The rows of a group lie close to one hidden flat surface of 10 dimensions, which passes through zero. Surfaces can cross.
Some rows, each with its group after it:
[-0.02  1.04  3.15  3.27 -0.33  0.54  2.08  0.45 -1.22  0.76 -0.30 -0.27
  1.51  1.52]
(2)
[-0.85  1.33  0.05  0.85 -0.57 -0.28 -1.78 -3.37 -1.07  2.11  0.84  0.58
  0.22 -3.06]
(3)
[-1.68  1.89  2.50 -1.86  1.96 -0.32  3.17 -1.14 -0.73 -2.51 -0.10 -0.59
  0.97  0.22]
(1)
[ 2.42 -0.02 -0.23  0.84  2.12  1.55  3.70  1.02 -1.19 -1.58  0.16 -1.30
  1.77  1.10]
(3)
[ 2.03  0.94 -0.10 -1.37  0.53  0.91  1.84 -0.10 -0.70 -1.27 -1.81 -1.87
 -0.43 -2.65]
(2)
[ 0.39  0.85 -0.33 -1.18  1.02  0.63 -1.58 -1.01 -1.51  1.29 -0.64 -0.90
 -0.23 -1.32]
(1)
[-2.70  2.26 -0.52 -0.33  1.38  3.16 -0.95 -1.74 -0.36  3.01 -0.09  3.62
  1.95 -1.73]
(2)
[ 0.73  0.61 -1.77  0.34 -1.48  0.26  0.28 -0.41  1.92 -0.72  1.32  0.59
 -1.04  1.71]
(1)
[-0.56 -1.44 -1.77 -1.87 -0.19 -1.07 -0.45  1.01 -1.66  0.68  1.03 -0.15
 -0.38 -2.02]
(1)
[ 2.21  0.04 -1.69  0.70  0.04  0.90 -1.95  0.33 -0.90  3.16  1.18  0.83
 -0.02  0.28]
(2)
[-1.42  2.09 -1.75 -1.09 -0.42 -0.85 -0.09 -1.52 -1.07  0.24 -1.88 -1.03
  0.19  2.28]
(2)
[ 1.41 -0.33  3.78  1.54 -3.38 -0.99  1.00 -1.42 -1.11 -1.04 -1.89  2.57
 -3.00  0.75]
(2)
[-0.12  1.44  0.70 -4.20  2.29  0.06 -1.47 -0.80  1.61 -0.35 -0.87  1.13
 -0.55 -0.34]
(0)
[ 0.89 -0.46  1.31  0.70 -1.26  0.44  1.15  2.42 -1.23  0.09  1.58 -0.34
 -1.18 -0.65]
(0)
[ 1.88  1.26 -3.47 -0.06 -0.76  2.23  2.77  0.90  4.50 -1.22  0.43  2.60
  0.62  1.68]
(1)
[ 0.52  2.14 -2.38 -0.56 -1.42 -0.63  1.11  0.03 -2.27  1.37 -0.67 -1.34
 -0.04  2.49]
(2)
[ 2.37 -1.61 -1.11  3.58 -1.29  0.73 -1.34 -1.11 -1.87 -0.05  0.41 -1.86
 -1.57  1.23]
(0)
[ 0.71 -0.07 -0.24 -0.13  0.25 -0.42 -0.45 -0.81  1.26 -0.73  2.52 -0.32
 -0.44 -1.04]
(0)
[ 1.90 -1.04  0.85  0.13 -0.88 -0.35  0.86  1.25 -0.31  0.47 -0.36  2.13
 -0.61  0.10]
(2)
[ 2.66  0.80  1.75 -3.19  1.63 -0.49  1.87 -0.43 -1.21 -0.92 -2.19 -0.21
 -0.34 -2.11]
(1)
[-0.10  0.35 -0.96 -1.30  1.37  0.89 -0.01  0.45 -0.91  1.01 -0.30 -0.24
  1.14 -1.42]
(1)
[ 0.38 -1.30  0.90  1.85  0.00  0.58 -2.87 -0.54 -0.19  0.51  1.40 -0.87
 -1.07 -1.33]
(2)
[-1.07 -0.93 -2.50 -1.32  0.21 -0.66 -2.25  0.88 -2.14  2.33 -1.01 -1.11
  0.47 -1.01]
(1)
[ 1.81  0.51 -0.05  0.40 -1.60  2.91 -0.56  1.07 -1.72  1.53  0.36  1.77
 -2.46 -0.33]
(0)
[-0.75 -0.09  0.65 -2.05  0.17 -1.32 -2.00  2.16  2.33  0.92 -0.78 -0.08
 -0.09  0.21]
(3)
[ 2.42  0.33  0.66 -1.30  0.50  0.03 -2.06  2.65  1.05  0.24  1.03 -0.96
 -2.01  4.00]
(3)
[ 1.91 -0.16  2.85  0.31 -0.08 -0.67 -0.69 -0.13 -0.33 -1.64  0.66 -1.34
 -2.37  2.00]
(3)
[-1.67 -0.23 -1.63  0.17  0.46  1.34  0.03 -1.35 -1.50 -0.10 -1.20  0.04
  0.67 -0.54]
(1)
[-1.35 -2.72 -0.17  1.02 -1.01 -0.45  0.02  1.07 -2.25 -0.11 -3.42 -1.50
  0.18 -1.94]
(3)
[-0.60  2.74 -0.50  1.24 -0.91  1.16 -0.26  0.14 -1.17  3.89 -2.23  1.98
  1.40  4.38]
(0)
[ 0.45 -0.91  0.55  0.51 -0.90 -1.11 -0.10 -0.09 -0.03 -0.04  1.42  0.97
 -0.87 -0.30]
(1)
[ 0.66 -2.25 -0.50  0.20  0.05 -0.14 -0.38 -1.00 -1.41 -1.25 -3.85 -1.46
 -0.53 -1.91]
(0)
[ 1.83 -1.43  0.03  0.96 -0.13 -0.89 -1.20 -3.44  1.32 -2.13 -0.96 -0.22
 -1.22 -0.95]
(0)
[-1.92  0.04  3.45 -2.13 -0.32 -1.40 -1.05  0.43  0.33 -0.24 -0.78  2.04
 -1.69  0.63]
(3)
[-0.09 -0.35  2.43  0.88 -0.34 -0.10 -1.64 -2.37  0.68 -0.05 -2.45  2.05
 -0.85 -0.06]
(1)
[-1.76  1.14  0.14 -0.52 -0.46 -2.38 -1.17 -0.10 -0.13  1.45  0.59 -1.63
  0.67 -0.13]
(0)
[ 0.67  1.09  0.37 -0.74 -0.76 -4.04  1.84  0.84 -0.94  1.43 -0.86 -2.07
  1.82 -0.58]
(0)
[ 0.71  1.57 -0.89 -1.02  0.27  2.05  0.29  0.33 -0.83  2.51  0.82  2.41
  0.35 -1.72]
(2)
[ 1.09 -0.16 -0.30 -1.66  0.77 -0.10  1.72 -0.95 -0.90 -1.12 -3.53  0.01
  0.25 -1.57]
(3)
[ 3.66  0.08 -0.62  0.12  0.55  0.10 -0.37 -0.07  0.26  0.77 -2.50 -0.96
  0.17  0.40]
(3)
[-1.00 -0.80  0.03  0.17  0.08  2.34 -0.53  0.64 -0.82 -2.13  0.26  0.17
 -2.04  3.72]
(0)
[-1.81  0.49 -1.34 -0.51  0.04 -0.80  0.74 -1.04 -1.32 -0.93 -0.39 -1.52
  0.28  1.40]
(3)
[ 1.13 -0.06 -0.71 -0.04 -0.70 -0.25 -0.07  2.31 -1.16  1.09  2.52 -1.50
 -0.80 -0.33]
(2)
[ 3.18  1.57  0.75 -0.41  1.57 -0.80 -1.08 -0.09  2.43  1.63 -0.80 -0.51
  1.38  0.24]
(3)

New rows, each followed by its group:
[-2.20 -0.71  1.26  0.65  0.47  0.12 -0.94  0.43  0.73  0.28  0.09  0.06
  0.74 -1.99]
(0)
[-0.35 -0.81  1.30  0.85  0.50 -0.67 -0.20 -0.15  0.47 -1.38 -1.15 -1.91
  0.36 -0.05]
(2)
[-0.63 -0.62  0.40 -2.66 -0.33 -1.92  0.44  0.52  1.28 -1.72 -0.37  1.17
 -1.15  0.31]
(2)
[-2.06  0.01 -0.20  0.53 -1.26 -0.54 -1.00 -1.05 -0.09  1.59 -2.41  0.39
  0.76 -2.45]
(0)
[-1.78 -0.53  0.94  0.85 -0.68 -0.57  1.16  0.88 -0.68 -0.76  0.11 -0.30
  0.21  0.87]
(2)
[ 1.64 -0.27  0.28  0.55 -0.34  0.57  0.07 -1.73  0.36  0.77 -2.47  3.65
  0.12  0.71]
(2)
[-0.53 -0.56 -2.02  0.48 -0.45 -0.62 -0.08  0.88  0.49 -1.11  0.61 -2.69
  0.11  0.82]
(3)
[ 1.63 -0.61  1.84 -0.53 -0.34 -0.21 -2.45 -0.13  2.16  2.51 -2.19  2.66
 -0.16 -4.14]
(3)
[ 2.30  0.64  0.58  0.00  0.37  0.35 -1.64 -0.51 -0.29  1.24  0.25 -0.42
 -0.77 -0.11]
(3)
[ 1.13  0.67 -0.48  2.04  1.80  2.34  1.24  0.88  0.33  0.31  1.36 -2.02
  2.30 -1.54]
(2)
[ 2.53  0.86 -2.75 -4.28  2.56 -0.18 -1.87 -1.74  0.70 -1.08  1.44 -1.48
 -1.40 -0.63]
(0)
[ 1.87  1.47 -0.52 -0.09 -0.76  0.52 -1.85 -0.42  1.62  0.61  2.49 -0.09
 -1.71  0.03]
(1)
[-0.69 -0.59  0.28  1.21 -0.76 -0.84 -1.45 -0.17  0.24  0.00  1.26 -1.96
 -0.41 -1.38]
(3)
[ 1.99  1.16  4.04  0.35 -0.34 -1.11 -1.70 -2.33  1.01  1.79 -2.52  3.11
 -0.70  0.72]
(3)
[ 2.37  0.15 -4.82  1.48 -1.92  1.08 -0.93 -2.21 -0.67 -0.88  0.68 -1.58
 -2.24  2.09]
(3)
[-0.93  0.74  2.32 -1.43 -0.55 -1.35 -2.75 -1.09  0.38  1.41 -0.74  1.51
 -1.32 -0.52]
(3)
[-1.96 -0.60 -0.41 -0.62  0.59  1.09 -0.10  0.87 -0.15 -0.41 -0.67  0.07
  0.20 -0.67]
(0)
[-0.52 -0.94 -2.37  0.40 -0.86  0.62  0.08  0.36  0.13  1.14 -1.70  1.03
  0.70 -1.09]
(3)
[ 4.45 -1.42  1.03  2.86  2.65  0.41 -0.54 -1.80  1.81 -1.65  1.76 -0.43
  0.83  1.11]
(0)
[ 0.98  0.08  0.35  0.03  0.86 -0.34  0.02  0.89  0.45  0.40 -0.59 -1.04
  0.80  0.37]
(3)
[-1.24 -1.26 -0.59  2.24  1.32  1.63 -0.65  0.92 -1.11  0.20  0.70 -3.27
  1.55 -1.72]
(2)
[-3.74 -0.12 -2.42 -2.79 -0.12 -1.62 -3.50  1.20 -1.95  1.91  1.19 -2.30
 -0.88  0.18]
(2)
[-1.67  1.86 -0.18  1.43  0.81 -0.21  3.40 -0.51  2.39  0.62  0.57  3.24
  4.16  2.61]
(3)
[-3.76  0.08 -0.43  0.02  0.04  1.30  1.03 -1.24 -0.13 -2.68 -0.21 -1.70
  0.00 -2.14]
(2)
[ 2.13  0.90  1.42  0.81  0.08 -0.39  0.35 -1.52 -2.72  0.01  1.02 -1.75
 -0.92 -0.12]
(1)
[ 2.17  0.17 -4.30 -0.19 -0.70  1.19  1.27 -0.15 -0.78  0.18  2.09 -0.08
 -0.36 -1.42]
(0)
[ 0.15  1.64  0.91 -1.53  0.96 -0.37  0.16 -1.05 -2.57 -0.36 -1.03 -0.87
 -0.61  2.92]
(3)
[ 1.76 -0.30 -1.65  0.28  0.32  1.85  0.93  0.52 -1.15  0.88 -1.15  1.14
  0.53  0.56]
(3)
[ 0.83  1.04  0.38 -1.53  2.34 -0.15  1.09  0.07  0.41 -0.72  1.03 -1.91
  1.24 -1.77]
(3)
[ 1.44  0.37  1.38 -1.20  1.31  1.45  2.62  1.70  0.07  0.85 -3.29  2.59
  1.72 -1.00]
(0)
[ 2.98 -0.36  2.60  0.94  0.25 -1.85 -0.88 -1.44  0.69 -0.69 -1.97 -2.52
 -0.32 -1.82]
(3)
[ 3.56 -0.21  0.37  1.13 -1.60  1.32  1.80  0.58 -1.42  0.46  0.01  1.33
 -1.44 -1.61]
(2)
[-2.80  0.74 -1.37 -1.99  1.25  1.55  0.42  3.21 -1.02  2.17 -0.13 -0.27
  1.91 -1.43]
(0)
[ 0.37  0.64  3.19  1.54 -0.20  1.32  2.62  1.03 -0.16 -0.64  1.18  0.46
  0.18 -2.03]
(2)
[ 1.27  2.11  0.97 -0.76 -0.73  0.26  0.32 -1.42  0.15 -0.63  0.60 -0.81
 -1.56 -1.10]
(2)
[ 3.09 -1.00 -4.85 -0.49 -1.11  2.16  1.50  1.34  2.38 -2.27 -0.03  1.22
 -1.66  2.32]
(3)
[ 0.52 -1.60  2.48  2.07  1.21 -0.61  0.00  1.13  0.27 -1.92  2.96 -2.03
 -0.17  1.94]
(0)
[-0.79 -0.84 -1.29 -4.55  0.86 -2.14 -0.70  1.08  1.34  2.11 -4.51  3.67
  1.57 -0.55]
(1)
[-0.08 -1.60  1.06 -0.10 -0.86 -1.33 -1.84  1.67 -0.89  0.95  1.35  0.05
 -1.43  0.11]
(2)
[ 1.35  0.24 -0.62  0.49  0.35  0.99 -0.33 -2.00  1.55 -1.09  0.89  1.76
 -0.58  1.15]
(0)
[-3.64  1.37  0.69 -0.03  1.05  1.69  0.67 -3.58 -0.99 -1.77  1.05  0.81
  0.33 -0.65]
(1)
[-1.92 -2.23  1.05  1.00  1.67  0.38 -2.70 -1.18  2.45 -1.60  0.56 -0.20
  0.20 -1.62]
(2)
[-2.54 -1.23 -2.17 -0.21 -1.71 -0.64  2.17  0.56 -0.14 -1.90  0.11  1.26
 -0.19  1.57]
(2)
[-1.13  1.75 -0.61  0.26 -1.39 -0.87 -1.95 -2.95  0.25  1.03  1.18  0.75
 -0.96  1.07]
(3)
[ 1.22 -0.62 -1.76  2.26 -2.99 -0.09  0.61 -1.85 -1.17 -0.72 -1.12  0.20
 -1.70  1.39]
(0)
[-2.59  1.88 -0.47 -2.76 -2.81 -0.01 -0.08  1.57 -1.91  1.01 -0.85  0.61
 -2.44  0.45]
(0)
[-0.41  1.01  1.06  2.27 -0.33 -0.27 -1.07 -3.01  1.96 -1.76  1.30 -1.27
 -0.62  1.72]
(2)
